The rows come from 4 hidden closed curves, with some noise, and rows from the same curve form a group. Each curve winds through 8 dimensions. The rows are also pushed far along 6 directions, which tell nothing about the answers.
In the rows, 128 means zero.
Some rows, each with its group after it:
[136  88 157 156 128 152 109 134 129 131 149 217 135 135 137 141  93 179
 118 146 134 147 147 138 113] | (2)
[148  74  90 117  98 141 152 129 114  83 100  94 149 141  95 108 129 126
 147 158 181 165 105  96  73] | (0)
[164  65 140 142 124 174 120 131 103 120 128 187 119  93 137 131  89 181
 108 150 147 143 168  92 124] | (1)
[ 98 164 151 103  44  82 175 114  86 135 110 134 106 179 109  94  62 185
 140 128 163 112 127 159 141] | (3)
[154 174 103 108 128 143 134 141 109 123 111 102 114 147  89 136 104 188
 112  95  94  91 158 147 151] | (3)
[ 92 149 121 134  91 102 166 121 114 156  90 148 110 139 128  88  78 169
 135 128 159  96 152 155 158] | (3)
[137 156  97 111 135 126 169 102 115 109 107  70 134 119 102 116 126 121
 124  88 106 101 130 132 141] | (2)
[127  72 112  92 148 164 114 164 169 160 142 142 125 132 136 166  84 212
  91 148 110  99 145 106  95] | (1)
[125 149 125 161 111 131 138  92  81 170 108 129 120  90 184 115 104 133
 124 122 140 117 142 121 173] | (1)
[140  90  88  99 129 140  88 185 163 117 149 108 126 171 100 165 141 161
 116 151 112 124 110 110  82] | (0)
[149  71 178 165  81 123 101 101  98 124 149 196 140 143 138 127 130 120
 149 176 175 180 110 111 116] | (2)
[ 79 185 138 133 133  83 143 141 155 119 120 100 131 151 113  93 169  65
 153 127 134 154  90 165 130] | (3)
[155 155 148 124 116 118 121  90 107 163 164 163  67  85 166 151 124 102
 101 110  85 124 191 152 190] | (0)
[158 145 100  51  84 133 161 132  80  73 114  58 144 162  38 113 110 146
 154 116 128 109 149 138 110] | (1)
[167  87 149 137 110 162 126 118 102 103 126 169 111 113 157 141 102 148
 126 144 164 168 128 104  89] | (3)
[131 115 147 119 102 132 151 113 106 132 124 146 113 102 153 115  93 131
 128 134 136 121 159 130 141] | (3)
[ 74 166  95 144 152  89 133 152 192 173 133  78 100 187 165 151 152 126
 121 128 117 105  80 144 127] | (2)
[158  87  78 124 158 178 145 136 136 101  87  74 146  33 155 110 135  92
 111 117  99  89 150  81 134] | (1)
[131 111 153 187 140 142 139  93 117 156 114 188 121  92 193 125 110 124
 126 129 155 128 156 120 156] | (0)
[143  81 136 148 140 155 149 123 110  68 109 129 165 104 107  95 137 104
 148 141 168 162 116  92  97] | (2)
[ 88 160 163 122 132  97 117 134 158 185 139 166 122 181 127 148 102 188
 118 119 120  88 123 158 145] | (0)
[ 86  95 154 146 139 106 110 128 161 156 181 185 157 179 114 146 137 144
 129 164 144 167 104 142 104] | (3)
[101 106 144 128 108 100 122 133 151 129 170 156 155 203  95 145 128 154
 129 152 137 157  83 142  86] | (2)
[108 137 192 139 119  99 125  75 127 181 156 178 124 144 165 148 122 122
 131 135 151 158 108 146 134] | (0)
[122 130 139 137 132 139 146 110 119 142  95 119 168 104 147 111 116 124
 138 120 140 105 124 120 138] | (1)
[ 96 168 156  73  66  78 161 125 109 138 109 116 110 173  65  87 106 145
 153 141 173 136 129 161 137] | (3)
[106 156 138 100 121  62 119 116 163 118 141  97 143 165  49 116 192  82
 130 111 113 137  67 133 131] | (1)
[129 162 118 189 122 129 145 126 118 117  42 117 108  86 199  79 141  77
 157 122 183 137 102 121 133] | (3)
[132 122  82 152 155 139 162 129 154 100  72  97 133  78 140  95 134 100
 120  96 109  77 131 116 145] | (3)
[126 132 133 129  99 131 110 149 106 117 117 146 165 169  90 119 111 177
 141 142 155 144 106 132 101] | (3)
[150 162 126  46 122 118 125 130 114  87 114  60 160 130   4 101 161 109
 147 106  99 117 123 141 136] | (2)
[ 90 124 104 160 134 107 146 141 152 145 101 141 110 137 130  99 113 160
 116 134 145 110 121 127 146] | (1)
[107 142 152 148 156  96 122  81 172 177 157 157 126 133 147 150 171  82
 119 130 123 175  98 158 131] | (0)
[112 139 102 170 143 143 121 156 129 149  96 142 129 135 171 129  91 196
 113 111 131  80 124 114 138] | (2)
[123  99 128 194 150 145  95 143 153 137 120 185 151 129 158 125 145 118
 140 158 147 154 113 139 116] | (2)
[108 158 149 140 128 107 160  95 131 180 113 155  96 135 156 128  94 158
 119 108 134  90 157 149 173] | (0)
[131 169 143 129 109 121 108 126 125 199 155 179  57 153 168 168  88 188
 100 133 108 134 165 180 157] | (0)
[133 156 133 128  94 134 142 122  61 131 123 139 127 121 102  98  87 170
 131 128 133 125 175 141 173] | (1)
[146  99 147 104  88 155 139 160  84  65 127 154 130 122  89  96  86 162
 139 150 150 149 160 121 107] | (2)
[130  73 118 127 172 166 112 162 185 102 106 127 184 140 114 139 148 141
 132 150 158 159  73 101  40] | (3)
[167 128  56 150 174 155 121 125 156 114 121 102 107  85 154 151 159  93
 103  93  71 104 144 131 136] | (2)
[ 97 156 132  96 125  79 129 150 179 145 154 138  72 188  94 143 131 152
 110 124 108 122 122 165 129] | (3)
[ 98 124 186 196 159 114 112  96 154 197 159 207 107 126 228 161 117 138
 108 129 128 122 120 128 159] | (2)
[148 104  85 113 148 131 140 114 147 104 118 101 122 122  94 133 148 117
 119 114 127 131 117 112 109] | (3)
[137 144 188  71  80 115 116 116  75 130 192 150 124 120  84 130 106 130
 123 137  92 143 178 151 165] | (1)
[156 135  64 148  95 153 141 148  99 114  63 109 120 108 128  95 102 161
 127 123 135 102 151 128 140] | (0)
[ 95 166 201 135 132  78 127  90 115 141 165 153 122 161 129 132 153  87
 156 122 158 157 107 140 144] | (0)
[164 149 131 137 144 109 120  58 116 165 176 121  94  87 156 167 175  57
 104  97  73 127 167 129 196] | (0)
[169 170 165 125  98 120  91  82  68 169 182 192  81 134 147 176  98 157
 112  99  89 110 191 163 190] | (1)
[ 91 103 168 160 122 106 159 122 149  96  85 154 149 122 125  63 147  74
 170 156 200 169  84 128 102] | (2)
[140 169 160  75 124 110 134 119 127 103 137  91 151 165  59 133 162  92
 154 114 125 148 112 151 109] | (1)
[ 95 117 179 126  78 106 135 139 117 139 116 185 145 163 112  99  79 179
 145 154 174 126 119 141 119] | (1)
[109 107  50 129 172 131 162 130 186 138  93  54 143 133 133 132 159 105
 124 123 138 108 103 106 100] | (0)
[ 97 114 117 140 205 118 112 149 209 101 146 138 140 160  91 138 190 100
 128 130 139 182  67 130  67] | (2)
[196 146 131  62 109 155 102 139  88  78 133 113 111 105  63 138 133 132
 120 105  98 145 158 126 121] | (3)
[109 114 140 183 158 121 125 128 181 148 115 178 118 149 155 130 143 133
 125 143 151 149  99 141 114] | (0)
[170 120  82 106 121 197 135 170 101 103  61  77 163 119 130 127  88 178
 144 123 139  81 155 107  98] | (1)
[ 78 161 103 123 146 112 153 160 175 161  73  96 143 160 130 111 103 175
 129 107 129  49 110 141 133] | (0)
[111 175 104 105 151 111 137 144 156 136 128  50 138 117 126 131 152  98
 115  91  58  64 122 135 164] | (2)
[121 186 165  80  97 101 151 116 103 131 113 110 108 103 108  99 100 127
 126  92  98  77 154 153 181] | (2)
[ 82 167 103 181 126  99 140 135 139 154  75 121 102 139 203 105 129 109
 152 125 184 119  92 132 127] | (0)
[144  53  93 124 125 171 122 165 154 124 137 156 125 146 149 163  79 202
 103 154 123 115 142 113  74] | (2)
[122 120 103 114 170 154 117 160 152 135 117 105 139 152 135 156 116 175
 127 119 128  89 120 110  96] | (0)
[161  98 131  94 153 149 116 139 138  94 164 115 147 102  63 136 156 110
 111 126  70 121 160 112 145] | (1)
[137  90 157 165  66 129 123 115  72 123 116 194 149 131 131 100  87 161
 142 155 172 136 137 113 140] | (3)
[129 156 170 135  99 107 156  71  91 167 122 147 112 110 147 115 100 127
 128 111 127 101 161 145 194] | (3)
[111 167 130 111 118 101 156 115 116 131 112 100 112 140  95 103 134 128
 133 123 151 150 118 137 136] | (1)
[122 142 130  79  84 129 157 146  89 107 112  83 148 106  98  87  99 125
 142 134 120 107 154 132 145] | (1)

New rows, each followed by its group:
[123 131 152 129 166  99  87 123 190 128 176 156 135 153  78 145 204  68
 131 137  93 170 103 165 127] | (2)
[152  97 100 180 139 143  91 128 161 148 119 142 138  88 181 141 165  85
 112 141 102 133 105 119 132] | (0)
[ 86 184 141 130 165  87 136 114 168 145 145 143 114 148 106 124 159  98
 127 106 117 153 114 177 138] | (3)
[166 140 140  93 145 115 124  90 115  94 154  88 137  81  54 121 196  54
 113 104  90 165 121 106 156] | (1)
[ 80 178 167 131  74  52 146 107 119 151 106 128 136 180  91  85 131 130
 150 127 167 126  78 147 155] | (1)
[112 123 164 180 134 137 146 105 117 109  99 163 136  93 191  96 138  65
 162 148 202 206  94 128  89] | (3)
[115  72 105  97 133 141 127 131 136 103 127 113 178 134  82 119 136 139
 135 155 176 187  73  95  47] | (1)
[122 100 129 145 118 122 141 125 130 125 123 134 137 167 114 125 130 144
 140 151 168 146 112 114 108] | (0)
[154 177 124  62 113 105 140  92  95 107 148  63 113  98  75 121 166  54
 136  98  94 144 145 146 156] | (3)
[132 148 120 108 122 120 127 122 117 151 135 133  78 147 144 155 106 163
 119 114 135 118 144 136 131] | (0)
[ 73 136 130 171 155 104 160 145 183 154  98 124 120 138 158  96 139 113
 129 142 145 110 112 134 147] | (1)
[147 137 159  65  90 120  90 123 109 161 194 153 105 145 111 176 107 157
 108 137  90 141 158 152 133] | (0)
[ 86 138  91  93 141  96 117 163 180 128 132  77 142 170  81 127 166 120
 129 140 134 152  64 129  80] | (1)
[146 131 129 124 147 107 131  78 128 121 164 125 113 112  98 139 176  65
 123 113 110 161 136 133 150] | (3)
[115 121 177 106 126 105 123  83 143 152 167 160 144 153 109 149 141 116
 131 139 146 181  93 145  99] | (0)
[104 131 149 145 156  89  84 118 171 158 181 193 121 177 106 162 160 135
 117 126 119 154 100 153 121] | (1)
[ 84 174 109  55 125  84 131 156 169 131 145  91 122 194  57 135 136 148
 128 120 123 145  87 170  81] | (3)
[155 128 116 127 127 119  89 105 116 133 176 153 113 120 109 158 168  95
 115 127 113 176 139 134 130] | (0)
[ 91 177 137 176 116 102 159 104 116 144  99 124 132 138 180 100 117 108
 145 113 151 131  94 153 138] | (3)
[136  92  74 150 152 148 140 136 130  71  84  75 185  89  86  82 173  83
 140 133 146 146  94  84 105] | (1)
[ 72 146 136 129  81 110 164 130  96 159  91 123 168 160 121  80  72 183
 152 149 179 114 112 142 132] | (1)
[125 207  82  69 121 110 134 150 128 154 114  67  75 149 111 146 101 175
 111  79  80  49 163 157 165] | (0)
[101 134  69  90 144 125 121 183 183 173 138  79 108 178 132 170 117 181
 106 131  96  67 143 131 119] | (0)
[147  74  93 140 135 164 110 162 138 107 119 165 130 106 130 129 116 150
 119 146 141 136 154 105  99] | (0)
[107 117  92 127 175 119 136 119 201 139 126 100 152 126 115 134 183  75
 122 132 123 166  84 141  89] | (0)
[120 104 161 105 150 114 109 105 152 126 181 122 174 143  97 153 182  72
 137 144 124 175  91 122  96] | (0)
[135 105 158 100 139 122  94 117 154 148 184 142 112 165 135 186 146 129
 121 148 128 171  92 125  81] | (0)
[ 99 111  85 127 192 119 106 146 233 173 160 125 126 158 126 176 180 115
  99 143  97 154  98 149  89] | (0)
[121 213 135 123  88  78 140  83  86 159 126 115 111 124 114 107 139  90
 135  99 116 132 142 174 191] | (0)
[139 142 152  97  89 112 130 114 133 142 141 151 113 138  91 124 118 138
 113 140 106 156 136 173 136] | (0)
[149 125 173 127 103 128  95 116 104 160 167 174 141 152 125 161 108 163
 123 130  98 100 158 138 163] | (1)
[122 164 110 144 169 125 117 166 196 149  94 100 107 141 145 139 156 129
 113 110  91  81 112 135 147] | (3)
[115 150 121  34 128 118 138 163 161 148 144  81 105 165  87 159  94 187
 105 106  77  50 158 141 132] | (0)
[131 136 177 148 111 112 106 100  95 117 111 156 157 115 105  90 159  82
 168 142 174 173  98 133 137] | (2)
[164  97  74 146 104 153 124 132 114 128 103 106 110 111 166 136 123 134
 123 145 138 131 133 107 113] | (0)
[114 153 137 112 162 122 108 135 156 153 143 124 126 165 126 162 132 155
 123 111 117 117 107 140 113] | (0)
[146 138 112 135 165 133  99 126 147 152 161 145  79 133 144 174 148 135
 102 118 103 144 144 134 136] | (1)
[101 164 152 153 158  86 115 131 184 158 160 151  87 172 150 154 163  92
 131 120 103 114 130 169 156] | (1)
[132 149  98 173 134 105 141 103 124 136 114  94 123 108 141 113 164  74
 128 107 100  94 134 126 191] | (3)
[160  99 182 125 122 141 107 115 112 122 155 186 107 104 123 136 119 134
 121 138 118 135 163 124 151] | (2)
[128 106 116 134  77 125 149 124 104 144 108 136 112 169 136 124  88 180
 135 161 183 141 125 122 108] | (0)
[137 147 121  73 139 104 139 120 122  88 164  81 115 133  59 135 171  77
 135 105 109 136 148 122 135] | (0)
[ 90 188 127 107 100 102 142 144 113 161 128 127 103 177 120 121  85 173
 140 123 129 104 153 182 146] | (1)
[102 118  68 127 140 157 128 188 173 159  80  94 136 127 182 130  97 169
 119 142 125  77 125 128 100] | (0)
[116 154 110  77 104 103 149 159 146 115 139  69 120 181  66 123 127 143
 125 127  85  92 137 155 139] | (2)
[121 110 149 239 186 151  91 109 134 155 123 209 121  77 244 139 148  95
 127 132 164 166 108 105 132] | (2)
[165  73  80 127 147 182  94 194 159 105 103  97 151 117 140 151 138 147
 119 148 114  99 127  82  89] | (1)
[149 125 121 119 106 155 132 164 121  98  97 116 131  99 122 100 109 133
 131 135 110 108 152 135 134] | (0)
[131 134 134  84 105 132 173 137 111  82 102  86 133 131  86  95 121 107
 157 136 156 142 136 132 105] | (1)
[141 181 129 148 108 113 145  92 106 159 141 116 107 110 159 131 125  94
 120 102  65  90 174 176 207] | (2)
[120 179 103 171 114 112 129 101 109 176 101 125 117 107 178 118 130 107
 128 111 126 111 136 150 178] | (0)
[136 157 139 113 111  91 168  81 126 109 119  86 154 104  65  85 178  42
 136 109  99 136 127 149 174] | (0)
[130 167 151 126  75 106 115 139  93 158 149 148  98 159 124 129 106 157
 127 141 112 121 162 162 174] | (0)
[103 162 125 117 110  89 175 104 153 163 103  95 133 153  94 103 130 125
 124 119 113  98 125 163 167] | (0)
[141 107  49 123 136 158 125 192 164 128  92 108  94 145 128 141 101 200
 103 133 113  77 154 119 112] | (0)
[142 105 129 133  86 142 141 126  92 100 114 138 123 112 141 103 118 105
 152 167 181 195 128 131  92] | (0)
[174 120 166 177  91 130 116  69  51  94 111 157 161  94 138 105 156  65
 163 128 182 183 108  99 136] | (1)
[ 78 174 135 136  93  70 156 132 135 156 119 130  73 172 140 103 111 137
 137 134 152 118 125 162 155] | (1)
[109  91  82 125 147 129 107 168 177 136 165 116 135 181 117 165 143 155
 115 155 109 130 106 125  89] | (3)
[151  98 142 156 125 139 121 114 126 114  97 166 116  84 157 110 139  97
 136 137 167 150 125 104 122] | (3)
[141 137 115  91 152 127 126 143 154  95 153 126 116 160  43 138 144 147
 115 114  94 139 140 154 117] | (2)
[111 186 110 108 134 102 149 129 138 152 120 100  85 159 113 131 124 147
 123 108 125 118 134 159 144] | (1)
[148 127 129 117 132 112 106 109 113 113 173 102 128 106 125 147 183  45
 134 122 104 142 136 108 146] | (0)
